The first 5 rows are patterns. Each new row is the sum of 2 different patterns, raised or lowered, with some noise. Before adding, each is slid sideways (what falls off one end comes back at the other) and multiplied by a number that may be negative. Names go in the order of the patterns.
Known rows, each followed by the names of its patterns:
[109, -117, 83, 25, -179, -180, 22, -48, 174, -67, 162, -57, -40, -49, -95, 12, 34, -104, -143, 90, -93, 21, 188, 128, -71, 59, -124, 167, 96, -50, -213, 56, -126, -301, 6, -60, -178] => J_536
[-152, -75, 83, -96, 174, -123, -48, 22, -77, 139, 73, -165, 67, 66, 185, -20, -139, 123, 69, 191, -150, 120, -90, -106, 16, 32, 72, -75, 121, 123, -82, 23, -45, 58, 106, -66, -114] => J_898
[-108, 98, 26, -86, -299, -76, 111, -145, -220, -192, -30, 97, -53, -175, -82, -107, 7, 34, -29, -160, 2, 89, -199, 30, 44, -36, -128, 2, -185, -20, 44, -107, -241, -169, 165, 30, 72] => J_709
[116, 6, 92, -24, 203, 171, 128, -156, -122, 17, -57, -103, -86, -36, -33, -118, -167, 97, -101, -71, -147, -136, -55, 5, 55, 69, 69, -115, -41, 65, -77, 291, -12, 123, 24, -5, 43] => J_497
[26, 53, 24, 3, -115, -79, -26, -70, -61, 13, 98, 33, -26, 185, -69, -71, 66, -41, -114, -89, 22, -79, -82, 88, 56, 135, -156, 75, 19, -250, -149, 196, -46, 61, 16, -100, -43] => J_793

New rows, each followed by the names of its patterns:
[402, 234, 161, 28, 220, 297, 92, 228, 114, 315, 355, 30, 226, 174, 362, 295, -19, 138, 157, 386, 156, 242, 278, 213, 255, 93, 198, 232, 47, 220, 183, 328, 127, 226, 242, 241, 408] => J_898 J_709
[-17, 216, 216, 181, -108, 98, 96, -192, 69, 87, 36, 191, 111, 192, 81, -9, 104, 234, -54, 258, 2, 313, 1, 18, 115, 184, 189, 72, 113, 92, 296, 34, 56, 286, 311, 89, 241] => J_536 J_709
[-103, -101, -72, -208, 216, 116, -176, 64, -121, -86, 127, 108, -171, -22, -93, -221, -77, 91, -96, 110, -151, -159, -72, 115, -86, -122, 261, -7, -42, 137, -69, 113, -135, 9, 209, 27, -119] => J_536 J_793
[280, -63, 160, -24, 159, -184, 124, 262, -32, -80, -47, 155, 99, -17, 50, 50, 52, 76, 53, 165, 78, 244, 253, -82, 186, 31, 168, 61, 128, 57, 10, 100, 122, -109, -47, 87, 157] => J_898 J_709
[207, 185, 141, -66, 85, 172, 306, -14, -129, 314, 117, 297, 166, 338, -24, 77, 45, 289, 271, 49, 11, 266, -68, -137, 59, 133, 33, 165, -108, 58, 74, 41, -113, 263, -33, 225, 57] => J_536 J_898
[23, -252, -357, -219, 49, -79, 46, -66, 69, -38, 9, -421, -148, 124, -234, -349, -308, -58, -41, -157, -140, -100, -20, -162, 49, -33, -398, -150, 217, -282, 45, 28, -164, -184, -26, -182, -18] => J_709 J_793
[348, -72, 260, 441, 38, 90, 194, 19, 114, -90, 105, 229, 299, 26, 54, -48, 192, 29, 181, 84, 209, 36, 130, 69, 156, 267, -108, 101, 143, -139, -99, 35, 14, 282, -166, -87, 18] => J_536 J_898
[197, 205, 177, 231, 133, -37, 204, -12, 358, -35, 110, 226, 320, 318, 117, 90, 360, 358, 335, 52, 68, 364, 280, 396, 0, 225, 105, 204, 171, 100, 322, 72, 213, 275, 152, 181, 210] => J_898 J_709
[-172, -411, -352, -168, -256, -138, -255, -56, -89, -155, -471, -259, -18, -339, -83, -312, -107, -109, -202, -238, -116, -211, -90, -181, -44, -135, -58, -247, -407, -149, -142, -265, -322, -173, -328, -282, -255] => J_709 J_497
[-96, 50, -3, 37, 44, 66, 8, 45, 163, -256, 119, -82, -169, -117, 37, -139, 134, -194, -61, -74, 77, -117, 193, 358, 38, 108, 209, -36, 115, -12, 77, 257, 96, 51, 85, -36, 113] => J_536 J_497
[-256, -90, -121, -319, -1, 7, 2, -129, -246, -82, -197, -7, -273, -233, -183, -207, -192, -62, 16, -133, -89, 19, -158, -251, -250, -240, 96, -274, -316, -56, -105, -270, -214, -60, -300, -131, -81] => J_898 J_793
[-182, -138, 15, 60, -450, -32, -52, -171, -262, -106, -71, -15, 63, -354, -94, -220, -217, -135, -90, -135, -280, -56, -93, -282, -116, -106, -47, -63, -35, -323, -326, -171, -113, -364, -40, -260, -245] => J_898 J_793
[40, 39, 151, -19, 272, 34, 244, 44, -53, 204, 91, 0, 147, 97, 231, 316, 154, -162, -11, 156, 74, -173, -53, -82, 78, -147, -148, 193, 87, 20, -191, -8, 101, 150, 111, 20, 126] => J_709 J_497
[-443, -141, -261, -35, -361, -44, -208, -152, -121, -277, -312, -392, -68, -11, -78, -175, -87, -215, -153, -314, -38, 59, -345, -268, -483, -47, 26, -186, -225, -336, -296, 42, -122, -210, -458, -87, 102] => J_898 J_709
[-175, -208, -213, -86, -114, 13, -123, -195, -216, -467, -99, 30, -37, -63, -202, -144, 75, -166, -174, -210, 9, -50, -170, -148, -202, 127, -204, -63, -70, -192, -186, -121, -39, -299, -156, -285, -146] => J_898 J_497
[-236, 29, -166, -189, -90, -132, -108, -262, -76, 47, -209, -130, -149, -261, -29, -279, -303, -300, -265, -134, -258, -31, -267, -312, -228, -312, 87, -13, -308, -67, -25, 67, -123, -274, 56, 31, -28] => J_898 J_497
[68, 158, 337, 164, -81, 203, 19, 325, 61, 122, -115, 62, -15, -101, 118, -10, 29, 256, -64, 177, 99, 16, 42, 54, -14, 100, -19, 241, -48, 167, -27, -36, 94, 32, 92, 61, 73] => J_536 J_898
[-146, 124, -152, -131, 132, -86, -143, 80, -29, 177, -20, -222, -273, -11, 38, 93, 137, 74, -64, 37, -75, 77, 115, -91, -1, -51, 251, -79, -85, 309, 208, 108, -36, 7, 108, 9, 0] => J_536 J_898
[171, -6, -129, 232, -251, 117, 174, 185, -9, 102, -154, 200, 116, 60, -286, 38, -157, -138, 146, -22, -65, 260, 0, 182, 98, -30, 15, 56, 99, 294, 132, 316, 30, 18, -22, -49, 38] => J_536 J_497
[-286, -387, -309, -173, -270, -68, -344, -54, -265, -326, -291, -189, -386, -97, -68, 31, -166, -261, -113, -211, -202, -334, -292, -217, -180, -370, -269, 28, 55, -236, -206, -329, -67, -52, -180, -377, -223] => J_536 J_709
[-177, -192, -279, -84, -135, -347, -98, -159, -168, 147, -261, -157, -98, -188, 16, -98, -32, -94, -221, 2, -40, -22, -230, -327, -219, -124, -280, -187, -65, -80, -287, -243, -131, -94, -133, -274, -405] => J_536 J_497
[3, 354, 181, -157, 155, 133, 194, 106, -101, -59, 3, -1, 178, -50, 148, -85, 71, 13, -125, 303, 15, -184, 87, 174, 211, 126, -119, 81, 130, 348, -15, 7, -63, -134, 129, -35, 81] => J_898 J_709
[104, -345, -9, 108, -336, -223, 118, -325, -19, -242, -267, -66, 7, -168, -142, -381, -208, -376, -127, -197, -163, -73, -124, -190, -123, 80, -323, -143, -130, -356, -360, -148, -215, -124, -385, -215, -87] => J_536 J_793
[248, 284, 89, 166, 146, 183, 172, 127, -63, 86, -21, -72, 73, 23, 79, 241, 123, 94, 189, -2, -153, 34, 205, 249, 101, 256, 19, 64, 98, 105, 133, 127, -36, -46, 171, 13, 87] => J_536 J_793
[39, 45, -63, -120, -63, -91, 92, 170, 62, -90, 221, 123, -210, 125, 98, -60, -134, 81, -172, -19, 180, -1, -107, -206, 264, 70, -66, -149, 309, 51, -2, -229, -58, 107, -68, -118, -118] => J_709 J_793
[-62, -21, -74, -123, -87, 71, 1, 28, 5, -20, 10, -33, -73, -36, -114, -31, -12, -162, -26, -190, 4, 209, -5, -107, -80, -7, 11, 79, -25, -189, -4, -130, -176, -64, -148, -103, 36] => J_536 J_898
[174, -169, 41, 339, 36, -31, 13, 257, 191, 264, 100, 260, 191, -5, -183, 53, 213, -15, -40, 32, 180, 204, 253, -60, -3, 88, 146, 99, 51, 13, 104, 194, 36, 235, 317, 28, 107] => J_709 J_793
[-305, -212, -64, -57, 56, -108, -245, -9, -206, -89, -62, -227, -201, -342, -178, -63, -149, -308, -363, -120, 83, -294, -169, -137, -18, -242, 15, -109, -116, -255, -251, 31, -139, -280, -36, -296, -80] => J_536 J_898
[-153, 59, 36, -19, -85, 0, 34, -131, -153, 1, 16, -57, -137, 27, 35, -76, 99, 8, 78, -19, -4, 55, -87, 230, -15, 190, 78, 4, 112, 154, 5, 15, -32, 202, 56, 170, -43] => J_497 J_793
[22, -130, -137, -56, -241, -193, 0, -115, -131, -46, -120, -160, -195, -111, 54, -34, -119, -196, -30, -100, -152, -257, -15, -1, -164, -89, -238, -147, 42, -148, -255, -174, -132, -153, -124, -15, -96] => J_709 J_793
[155, 384, 202, -69, 196, 118, 360, -65, 204, 225, 213, 109, 225, 231, 391, 350, 98, 16, 209, 336, 230, 233, 23, 57, 132, 251, 93, 68, 396, 149, 100, 345, 232, 68, 361, 121, 6] => J_709 J_793
[-57, -205, -294, -238, 36, -110, -122, -237, -25, -295, -359, -93, -309, -369, -201, -113, -189, -143, -89, -167, -337, -143, -70, -223, 66, -156, -208, -265, -269, -136, -35, -164, -250, -2, -205, -156, -71] => J_536 J_793
[196, 62, -96, 11, 8, 85, 73, 36, -1, 138, 9, -26, 104, 116, 71, -33, 32, -122, -40, 2, 28, -133, -131, 183, -161, 53, -136, 55, 42, -49, -254, -36, 43, -65, -244, -216, -95] => J_709 J_497
[-180, 234, -237, -297, -9, -56, 97, -85, -410, -81, 29, 59, -94, -307, -77, -85, 131, -314, -128, -91, -296, -201, -150, 9, -257, 111, -46, -326, -43, -31, 33, -227, -265, -325, -246, -353, -110] => J_898 J_709
[-84, -40, 172, 88, -216, 52, 59, 24, -144, -276, 188, -84, 78, 29, 155, -291, -110, -103, -58, 85, -99, 25, 6, -115, -61, -7, 45, 66, -68, -84, -196, -192, -14, -131, -75, -111, -35] => J_898 J_793
[-183, -138, -159, -53, -89, -108, 113, -346, -214, 96, -208, 96, 12, -289, -37, -19, 122, -94, -186, -47, -54, 85, -233, -20, -145, -114, -26, -70, 100, -179, -2, 74, -164, -146, -181, -6, -41] => J_898 J_793
[82, 51, -61, -198, -207, -116, -330, -59, -68, -54, -100, -79, -83, -106, -19, -227, -38, -96, -320, -315, -186, -250, 13, -358, -115, -188, -13, -176, -108, 146, -98, -159, 53, -167, 57, -213, -224] => J_536 J_898
[357, 356, -42, -46, 30, 57, 129, -8, 288, 20, 42, 30, 177, 207, 146, -108, 102, 186, 322, 179, 100, 317, 115, 261, 88, 203, 322, 55, 274, 203, 206, 119, 354, 252, 174, 161, 279] => J_898 J_497
[-268, 44, -5, -266, -99, -319, -34, -262, -17, -33, -152, -81, -103, 89, -307, -170, -18, -295, -157, -12, -234, 4, 44, 1, -35, -143, 40, -240, 30, -147, -148, -29, -266, -207, 77, -82, -144] => J_898 J_793
[110, 56, 32, -55, -37, -38, -15, 94, 2, 163, -63, 24, 38, 242, 208, 30, -32, -7, 204, -4, 28, 91, -30, 96, 96, -36, 28, 258, 110, 33, -29, 163, -99, 241, 77, -21, 175] => J_898 J_709
[-31, -128, -195, -48, -31, -268, -184, -208, -299, -394, -65, -162, -128, -275, -163, -94, -18, -186, -42, -42, -219, -265, 88, -307, -103, -34, -78, -191, -39, -225, -155, -227, -78, -304, -156, -159, -130] => J_536 J_793
[-230, -302, -216, -65, -98, 30, -129, -237, 13, -81, -248, -227, 0, -329, -303, -95, -132, -256, 79, -117, -97, -223, 165, -1, -562, -358, -53, -128, -238, -178, -186, 71, -104, -229, -5, 8, -120] => J_709 J_793
[-51, 77, 27, 15, 163, 299, 198, -183, -26, 42, 89, 177, -1, 195, 324, 93, -23, 249, 195, 246, 62, 106, 229, 241, -31, 33, 79, -19, -7, 103, 24, -70, 130, -120, 69, -48, 89] => J_709 J_497
[106, -95, -210, 127, 29, 53, 24, -24, 12, -28, 53, -18, 4, 207, 5, -231, 61, -150, 7, -236, -39, 87, 82, -24, -286, 164, 45, 161, 44, -160, -17, 34, 80, -40, -144, -24, -37] => J_898 J_709
[-55, -259, 113, -128, 14, -123, -49, -63, -208, -25, -25, -290, -281, -95, -59, -123, 74, 221, -43, -172, -216, 38, -16, -98, -279, -92, -275, -391, -88, -62, -221, 13, -172, 7, -61, -320, -312] => J_536 J_793
[-44, -89, 302, 357, 49, 144, 91, 322, 87, 256, 321, 314, 35, 177, 286, 176, 154, 252, 151, 129, 78, 42, 301, 276, 209, 269, -186, 217, -65, 204, 176, 97, 88, 42, 10, 288, -86] => J_898 J_497
[-143, 31, -120, 233, 104, 109, -66, -147, 131, -138, 155, 160, -49, -68, 72, 84, -36, 152, 256, -12, 170, -115, 107, 203, 108, -21, 152, -95, -102, -77, 93, -80, 138, 21, 18, 28, 52] => J_536 J_898
[44, -119, 81, -51, 149, 48, -20, -152, 216, 123, 250, -205, -7, -11, -95, -113, -165, -43, -17, -173, -240, 116, -149, -20, -22, -40, -85, 50, -25, 181, 93, -140, -168, 85, -168, 58, -20] => J_536 J_497
[-301, -301, -96, -238, -64, -134, -321, -212, 64, -81, -28, -16, 106, -355, 44, -203, -1, 51, -334, -386, 66, -319, -488, -314, -178, -170, -141, -300, -199, 35, -422, -209, -16, -186, 18, -253, 98] => J_536 J_898
[-49, -65, -156, -262, -74, -249, 75, -267, -153, 88, 166, -275, 11, 53, -132, 5, 45, -188, -71, -185, -125, 80, 81, -100, -21, -164, -82, -281, -91, -65, -182, 16, -49, -181, -12, 41, -99] => J_536 J_793
[76, -170, -65, -51, -142, -148, 28, -67, -330, 85, -72, -26, 40, 122, -257, 34, -70, 50, -149, -229, -72, 66, -93, -417, 67, -49, -276, -159, -223, 162, -133, -390, -348, -8, -10, 104, -271] => J_536 J_709
[172, 220, 166, 148, 244, 100, 51, 98, 66, 290, 65, 77, 269, 131, -117, 187, 47, 16, 216, -48, 75, -30, 20, 81, 138, 50, 84, 50, 148, -71, -109, -21, 163, 28, 138, 169, 97] => J_497 J_793
[324, 69, 173, 314, 31, 134, 101, 173, 170, 305, 142, 183, -84, 200, -120, 154, 209, 134, 74, 48, 226, 230, 295, 8, 284, 146, -55, -137, 144, 174, 135, -150, -64, 148, 362, 83, 149] => J_536 J_709
[-206, -86, 153, 104, 214, -105, 3, 33, 65, 247, 171, -138, 151, 224, 87, 121, 35, 154, 64, 270, -138, 172, 67, -57, -66, 25, 290, 71, 251, 115, 125, 163, 34, -69, 141, 138, -96] => J_898 J_709
[-140, -97, -68, -113, -159, -156, -11, -44, -112, -37, 81, -68, -170, -55, -29, -85, -41, 5, -188, -100, -142, 62, 59, -258, 46, -156, -314, -82, 39, -161, -152, -48, -36, -206, -77, -175, 67] => J_898 J_793
[67, -10, 292, 180, -27, -90, 95, 23, -350, -23, -28, 122, 360, -2, 260, 245, 60, 12, 209, 211, 476, -28, 392, 155, 245, 232, 114, 129, 138, -35, -68, 326, 101, 81, 394, -2, 76] => J_536 J_497
[148, -75, -23, 89, -181, -67, -239, -175, -67, 62, -156, -136, -179, -242, -237, -174, -122, -98, -99, -218, -161, -140, -10, -354, -193, -245, -183, -165, -101, -120, 13, -186, -195, -72, 91, -47, -133] => J_536 J_497
